The same things were measured in two ways. Each way mixes the same 10 hidden numbers, adds some noise and spreads widely along 7 directions of its own, which tell nothing about the thing.
In the rows, zero is written as 128.
Some things both ways: the first way, then the second way.
[ 88 152 138 168 171  95 134 163 141 150 176 116 127 100 139 139 129 141
 119 111  54  89 116 137 164]
[150 102  96 128 131 132 147  87  77 135 135 122  99 105 103  99 120 116]

[134 131 156 118 166 150 175 181 119 124 204 113 144  85 120 112 152 108
 151 156 154 123  69 153 116]
[105 163 125 147 127 106 128 144 130 114 126 136 166 134 108 154 152 159]

[ 97 149  56  92  70 128  69 142  92 114 150  99 116 105 133 137 129 182
 171 137  65 133  90 130 106]
[162 144 127 175 124 168  67 134  74  72  84  99 167  87 159 183  67  91]

[171 147 140 102 146 100 120 104 114 123  95 111 118 124 158 154 140 159
 106 151 118 128 114 107 155]
[123 128 105  77 154 146 109 140  91 120 125 144 165 160  93 130  94 139]

[131 121 133 161 104 171 104 103 108 156 138 145 135 135 127 168 114  86
 106  74 108 124 204  99  84]
[159 101  75 156 157 182 139  50  67 123 129 103 168 115  79 155 116 148]

[124  96 111  66  95 154 139 129 151  97 122 154 102 155 108 109 123 117
 192 139 202 160  88 158 103]
[100  98 129 115 121 174 106 111 103  79 135 139 203 125 129 138 122 129]

[133 162 132 128 187  80 164 103 113 125  88 106 131 119 140 126 149 168
  76 156  81 131 131 140 138]
[148 165 174  86 170 112  92 198 100 116 129 158  86 163 145 107 153 139]

[150 133 118 115 156  96 169 152 148 133 131  98 101 134 124 103 101 155
 136 140 163 128 124 160 132]
[138 179 160  99 124 114 106 204 110  88 130 128 140 153 149 146 128 145]

[118  93 122 123 161 116 154 179 131 159 109  96 101  97  93 111 149 105
  97 153 148 136 107 203 130]
[148 152 166 132 123 168 116 137  94  70 146 120 137 144 127 205 107 100]

[110 125 177 126  99 148 157 145 124  89 191 155 143 115 155 183 160 115
 163  68  88 123  93  99  77]
[ 82 109 118 180 143  48 116  60 180 154 139 151 109  74  81  66 192 215]

[152  66 156 119 197 143 181 121 159 137 140 125 103 147 102 165 147 103
  85 131 143 155 134 142  96]
[145 125 165 150 124 173 110 143  68  91 108 113 191 160 132 166 120 142]

[109 107 116 154 112 173 144 155 160 136 187 115 153 128 127  82 119 134
 166 129 173 139 162 130  71]
[143 129 117 150 144 123 119  84 120 123 126 118  81 103 114 144 147 144]

[131 132 176  91 106 164 111 144 114 122 190 156 140  96 172 148 169 134
 178 163 129  91  79 107 118]
[132 148  84 110 162 124 112 135  85 134 110 118 121 131  68 165  78 127]

[ 96 107 183 115 158 139 196 139 155 174 141 181  89 109  94 140 150 127
 107 121 133  99  97 191 107]
[107 151  93 133 167 110 110 144 108 139 111 118  56 116  78  86 159 168]

[ 77 207 120 150 138 115 137 153  90 109 135 106 153  63 128  93 177 184
 138 151  53 132  50 130 130]
[141 154 137 156 181 135  68 130 127 121 111 146  80 148 114 120 131 126]

[153  92 155 173 186 154 164 148 141 160 174 108 141 114 101 111 119 118
  61 139 137 122 179 111 117]
[141  91  92 103 158 179 163  55  89 122 149 135 154 124 111 130 123 121]

[176 171 164  95 125 161 133  72 105 111 103 167 149 134 148  97 139 141
 140 186 168 112 106 105 127]
[100 169 113 156 127 106 124 130 164 146 108 126 106 140  65 102 139 196]

[131 170 130 165 125 132 101  98  75 127 150 119 152 127 145 131 140 158
 113 119  60 122 126  73 145]
[147 160 187 176 110 146  94 149 107  81 113 117 169 130 163 142 124 140]

[ 91 130  95 113 106  95 133 154 117  88 165 105 188 104 143 110 121 121
 141 110 110 133 121 151 149]
[ 68 130 136 188 140  61 113 100 153 127 142 143 114  89  50 102 136 160]

[102 116 124 166 158 125 159 142 144 143 174 120 138 131 102 113 117 129
 106 103 100 121 126 149 131]
[174 146 151 130 173 132 103 140  56 116 102  90 120 117 139 141  80 140]

[148  73 130 131 138 130 135 149 144 145 112 103  64 142 101 144 134 157
  96 128 124 147 128 124 109]
[132 161 165 161 108 118 118 147 166 118 128 136 115 129 139 133 140 152]

[160  95 144 124 129 194 102 111 135 126 190 146 152 161 150  99 116 109
 165 177 188 120 182  74 115]
[127 167 113  57 161 125 150 202  88 138 141 154 161 173 105 131 129 148]

[129 164 126 118 105 131 113 136 135 108 111 137 162 101 137  76 117 126
 144 160 151 102 101 144 149]
[125 128  97 110 119 169 143 114 141 138 134 161 133 150  82 152 114 118]

[115 122  89  67  70 142  91 125 130  96  88 153 112 124 103 129 110 115
 159 124 147 147  93 146 126]
[102 113  83  51 193 159 118 112  96 118 129 150 171 132  98 105  85 134]

[133 125 123 116 109 153 118  92 140 105 174 124 176 143 170 151 138 145
 158 117 138 155 141  85 102]
[119  97  87 116 141 143 127 132 111 190  95 211 160 145 119 146 177 107]

[153  66 111 119 137 126 157 124 159 136 123 121 101 164  93 103  78 148
  79 130 157 131 197 134 106]
[ 88 106  85 124 134 142 131 120 142 123 152 150 167 104  82  69 145 176]

[177 185 155 138 177 101 189 106 112 118 149 109 164 126 151 111 117 144
 111 130 143 121 118 125 141]
[145  89 135 124 110 164 139  70 101 116 136 170 169 126 162 150 160  94]

[ 86 103 100 154 106 188  97 170 140 120 183 124 139 120 108 103 126 103
 177 121 142 154 142 106  94]
[118 111  70 125 147 131 166  96 133 154 133 130 177 111  97 125 155 190]

Other things, the second way, with their names:
(435): [153 139 148 114 115 105 144 111 144 123 119  97 129  89 140 125  87 188]
(838): [ 79 136 144  92 115 119 142 130 168 130 156 184 115 152  99  63 148 142]
(676): [ 67 130 118 145 131 106 126 100 148 161 114 177 102 167  66  75 172 144]
(701): [171 142 147 217  84 145 124  86 145 161 110 142  89 151  82 204 138 121]
(673): [153 137 132 135 140 168 121 128  79  93 100  79 156 130 121 198  90 147]
(170): [120 144 149 145  88  94 196 125 123 132 151 128 103 105 135  96 196 157]
(703): [117 164 130 188  91 132 110 138 152 119 138 157 148 131  66 134 121 140]
(728): [119 113  94 105 186 116 126 151  77 148 130 139 192 120  98  97 130 180]
(807): [ 70 110  68 168 157  98 107  56 170 129 145 153 164  59  57  51 126 185]
(451): [138 114 110 166 121 173 142  93 123 159 114 153 125 134  90 181 124 100]
(237): [146 153 151 112 145  97  98 157 110 139 121 158  21 144 126  56 158 123]
(545): [122 159 138 141 110 124 107 157 182 126 125 171 154 125 153 158 189 170]
(115): [129 156 144 123 121 122  94 142 153 110 136 146 134 173 107 109 153 190]
(914): [154  91  88  76 143 154 146 116 118 161 128 167 195  97 150 154 130 151]
(250): [182 130 148 183 115 108 168  82 114 150  97  94  52  68 144 178 129 124]
(350): [112 106 128 146  79 117 160  60 170 140 119 125 125 112 111 116 151 184]
(818): [141  91 105  37 148 165 120 121  88 108 155 174 184 130 164  93 150 134]
(193): [132 184 129 141 101 127 156 233 128 145 118 105 217 161  76 171 105 220]
(73): [125 191 173 155 146  96  75 175 122 106 145 142  95 165  68 113 101 143]
(437): [ 99 122  86 133 122 152 116 122 143 125 136 147 143 140  67  93 149 171]
(108): [101 150 197 158 127 105 126 117 105  70 163 149 110 135 147 120 172  89]
(363): [119 176 166 101 174  57 102 173 117 130 147 165  69 128 125  75 144 135]
(317): [121 162 162  97 156 147 137 143  94 100 147 165 108 191 118 134 129  74]
(782): [170  96  87 126 155 195 133  99  92 156 124 174 203 151 133 197 147 107]
(656): [102 118  99 165 107 157 146 125 114 149 109 141 170 116  78 136 114 133]
(333): [150  73  83  92 115 187 167  65  99 150 135 175 174 128 136 139 164 116]
(464): [115 157 119 103 153 102 108 132 123 144  92 121  45 127  89  86 106 157]
(514): [142 151 124 105 125 165 114 183  88 115  98 116 148 144 113 122  84 146]
(655): [143  81  91  94 174 122 170  55  95 184  90 139 110  77 149 124 126 128]
(9): [106  98  66 129 144 139 131  75 136 158 120 160 169 112  75 120 126 153]
(405): [163 143 129 171  71 146 150  98 130 119 118  95 103 113 112 183 108 133]
(387): [140 125 104  55 121 142 155 179 127 160 130 193 185 142 157 135 154 134]
(462): [162 134 140 154 119 179 125 127  98 120 102 113 153 153 116 172  76 115]
(90): [121 107 166 143  90 106 141  67 125 111 129 134  79 111 142 100 170 130]
(557): [185 158 132 111 145 163 137 154 100 138 113 141 123 154 151 170 114 106]
(720): [149 149 180 106 107 163 112 143  91  80  86 112 122 140 200 166 134 117]
(110): [172 156 136  94 179 119 145 153  58 116 155 116 175 130 133 164 120 157]
(284): [121 173 141  65 139 156  70 228  83  78 130 137 130 199 110 101 125 150]
(831): [103 180 146 135 138  73 124 150 140 133 121 121  52 138  71  73 117 164]
(555): [ 94 121 139 143 116 125 103  78 146  70 157 141 110 105 131  89 188 151]
(601): [126 123 141 142 133 112 143  88 159 154 140 189  96 103 146 105 153  93]
(155): [114 134 119  57 142 137 105 174 114 106 133 159 175 132 148 122 140 156]
(802): [146  97 151 103 139 170 116  94  80  79 158 121 126 116 139 102  97 109]
(320): [103 136  94  83 108  97 179 171 153 159 133 150 148 104 127 115 198 203]
(502): [151 132  79  94 164 145 142 130 117 148 156 173 172 149 103 142 149 147]
(561): [128 117  73  46 159 114 179 131 107 178 106 123 164 106 101 148  79 176]
(549): [ 80 135  93 168 141  98 139  79 175 155 144 177 112 128  59  88 180 155]
(812): [163 179 176 170 130  94 153 152 133 144 140 134  71 148 103 178 131 120]
(185): [131 141 143  40 141 110 158 182  93 134 142 166 164 161 153 119 152 146]
(288): [ 95 106 133 124 135 105 141  66 147 114 133 100  71  92  94  30 132 199]
(688): [138 102 110 183 123 144 155  92 108 138 135 102 157  99  87 155 120 157]
(790): [124 142  77 141 138 133 155 124 145 170 140 175 124 148  79 102 202 168]
(476): [112 147 113 166 136 152  87 124  99  89 129 139 156 139  94 111 152 140]
(801): [141 132 161 162 123 175 109  83 128  97 121 123  89 138 109 128  80  97]
(432): [120 131 132 162  90 134 191 147 112 148 120 147 146 110 121 102 159 127]
(337): [144  76  73  29 129 162 175  57  99 115 140 135 155  90 154 108 100 120]
(365): [131  96  85  82 143 183 119  81  88 113 125 146 144 123 105 106  67  90]
(759): [ 85 144 127 134 123  76 156 127 117 122 138 108 100 101  86  80 164 189]
(418): [126 113  80 115 130 161 144  84 148 161 141 189 128 155  75 153 144 110]
(51): [116 131 118  83 146  85 172 123 139 177 116 147  74 129 110  98 145 157]
(84): [ 90 105  82 152 113 136 110  89 133 108 119 105 177  94  79 111 147 212]
(604): [164 113 132 122 146 171 154 112  91 117 136 120 145 122 139 169 116 122]
(663): [116 149 182 200  93 141 111 103 127  81 115 148  77 118 146 138 150  60]
(100): [106  75  74 139 136 133 162  57 138 152 105 108 173  63 107 102 138 207]
(891): [142  89 105 152 176 133 167  47  94 136 143 115 116  99 111  78 160 157]
(813): [150 139 135 103 143 150 131 136  76 137  94 131  68 152 118 137 117 101]
(717): [126  99 112  99 141  96 181  83 112 154 112 109 138  54 131 138  95 157]
(682): [ 90 151 144 156 107 101 127 125 138 100 149 156 106 128  88  80 129 106]
(646): [100 136 108 118 154 118  96 116 113 111 120 124 127 136  83  89 106 156]
(459): [122 144 170 154 113  93 107  82 139  83 129 113 122 109 140 126 135 160]
(134): [119 105  95 107 157 122 142  48 122 129 157 138  88 102  93  27 132 153]
(600): [118 126  97 106  81 154 169 160 129 148 104 133 193 146 119 135 155 188]
(444): [153 132 155 122 140 132 140 129  87 118 134 133  92 122 154 104 159 124]
(199): [138 120 103  39 160 116 124 155  76 126 123 139 126 112 144 127 130 141]
(901): [134 152 133 189 146 135  89 114 104 108 110 103 120 128  87 138  95 138]
(695): [135 141 156 159 154 151  93  75 119  91 156 142  70 140  92 120  92  75]
(634): [123 113 109 147 120 121 122 125 124 128 131 108 146 113  79 116 139 206]
(500): [189  91  89  51 119 166 149  89  98 168  90 165 114 119 174 178 116  88]
(23): [109 114 106 107 114 122 142 117 124 124 144 113 197 127  94  91 142 228]
(419): [ 88 186 187 172  86 111  94 186 157  97 126 173 118 186 117 103 198 143]
(620): [139 133 163 173  98 149 112 103  87  80 124 102 118 136 115 133 116 122]
(707): [ 96 183 185 164 117 121  89 170 122  76 125 122 135 163 107 120 138 155]

Some of these things the first way, each followed by its name:
[133 153 114 123  52 145  92 103 108  93 149 154 142 157 149 115  94 148
 181  92 129 123 135  75 127]  (601)
[ 90 122 103  83  86 155 100 148 125 121  87 142  62 122 115 157 160 120
 196 124 132 164  83 158  74]  (555)
[ 99 105 116 146  46 168  93 175 120  91 233 133 173  91 124 152  99 118
 134  62  51  93 132  80  85]  (807)
[ 89  83 135 171 151 169 123 172 167 119 214 122 149 130 119  71 141 143
 152 170 114 116 128 101 121]  (802)
[153  79 143 114  98 167  85 134 167 116 181 138 127 126 144 164 112 147
 121 134 102  93 142  70 105]  (365)
[159 151 136 118 128  80 134  90 121 144 115 112 130 138 179 160 109 184
  97 110 112 113 186 101 140]  (199)
[128 170 125  75 100 116 118  99  96 117 108 156 122 112 142 155 127 146
 139 122 102 113 103 133 131]  (663)
[138 141 126 140 122 130 138 142  97 139 110  94 113 103 119 117 159 160
 114 137 118 147  92 139 106]  (545)
[149  80 139 130 138 154 117 121 161 148 115 131  87 144 118 197 130  91
 104  94 120 137 151 127  86]  (333)
[ 76 129  59 122 114 133  35 131 118 128  54 122  68 129  98 145 147 120
 151 142  61 157  97 141 141]  (134)
[122 197 125 109 106 136  84  74  98 123  87 147 139 114 161 137 161 171
 153 150 105 141  94  92 147]  (720)
[ 79 152  98 101 112 154 116 118 133  90 152 152 168 120 121  99 143 125
 189 142 133 156  68 137 132]  (655)
[145 125 126  85  92 125 160 104 149  85 165 166 177 160 138  87  66 116
 158 111 193 109 149 136 139]  (717)
[ 89 129 144 122 156 145 165 152 118 114 158 156 130 130 107  65 153 110
 173 169 152 128  82 163 137]  (688)
[103 135 123 138 131 113 159 160 134 112 140 119 138 107 106 102 133 120
 128 114 109 121  68 178 134]  (914)
[181 130 132 133 136 145  98 111 112 134 110  88 151 117 164 117 146 156
  98 183 142 135 163  84 121]  (418)
[158 173 134 150 171 111 135  86 131 151 111 106 154 144 163  57 127 203
 112 201 154 118 158 104 168]  (284)
[ 87 113  76 181 151 141  73 157 129 127 150  90 183 117 111  47 129 102
 123 179 112 133 143 135 180]  (193)
[114  93 128 138 139 103 146 179 177 150 141 107  86 105  96 176 114 129
  97  67 102 126  97 161 133]  (646)
[128 124 172 136 140 146 169 112 146 145 188 175 161 147 138 102 102 107
 142 114 178  94 165 129 142]  (759)
[111 154 102 172 128 117  72 129 141 121 108  84 166 103 154 121 147 152
 114 131  86 147 124  91 166]  (350)
[154  44  99 113 131 147 103 143 178 131 135  97  83 161 115 159 109 127
 121 131 143 152 161 119  93]  (387)
[154  87 116  88 117 163 118 115 177  94 112 152 127 171 112  71 104 113
 166 181 215 140 110 137 134]  (838)
[132 148 134 132  95 147 123 129 127 101 173 133 177 113 146 114 118 131
 147 113 129 117 114 103 122]  (9)
[157 112 112  75 131 116 121  97 147 113  77 143  80 180 133 163 104  95
 160 115 172 153 138 142 131]  (185)
[114 175 115 140  77 167  90 100  91 125 163 151 164 125 152 130 115 123
 170 100 108 117 151  94 101]  (476)
[153 189 201 105 161 119 151  66 115 129 119 182 162 110 175 145 155 154
 101 164 103  76 108 104 159]  (813)
[127 172  94 107  96 112 114 122 136  71 100 135 151 138 134  71  95 134
 171 145 132 114  91 143 145]  (435)
[104 153  60 125 139 100 137 114 133 121 104 101 162 135 125  67  97 139
 128 150 139 145 169 177 127]  (250)
[151 126 148 114  95 153 157 137 181 126 146 166 116 160 132  85  77 107
 193 119 221  93 129 163 102]  (405)
[ 79 166 100 125  96 139  99  95 121 117 107 175 127 156 130 118 110 109
 183  99 113 130 144 133 124]  (444)
[125 111 135 169 122 123 105 146 120 139 153 107 141 123 154 147 118 117
 106  95  97 115 199  87 130]  (812)
[141 150 187 134 141 148 141  86 110 149 153 198 124 164 147 134 112  97
 147 114 144  83 165 102 146]  (170)
[142 110 167 113  94 154 104 119 142 108 122 168 111 121 134 165 131 141
 107 119  88  96 121  80 108]  (801)
[155  87 137 114 148 152 118  99 161 142 116 124 111 150 125 163 146 128
 117 130 168 171 126 108 132]  (676)
[107 123 141  98 112 122  94 134 144 122 106 161 100 112 132 176 138 115
 132 118  80 100  91 135 147]  (831)
[100 155  89 144 125 170 105 133  80 115 164 129 163 146 125  59 129  74
 207 157 160 147 136 140 123]  (110)
[107 118 106 118 108 143 104 128 126 133 109 119 115 120 126 139 152 140
 136 131 119 154 120 136 104]  (84)
[142 171 117  71 126 135  74  29  70 102  92 190 147 168 157 124 115 127
 138 183 100 105 169  81 165]  (432)
[170  87 133 118 176 127 163 154 211 133 153  82 119 118 133 140 129 152
 108 162 153 126 101 159  91]  (500)
[151 116 117 126 152  86 152 131 133 151  98  86 103 122 116 133 122 169
  72 126 122 138 131 152 142]  (155)
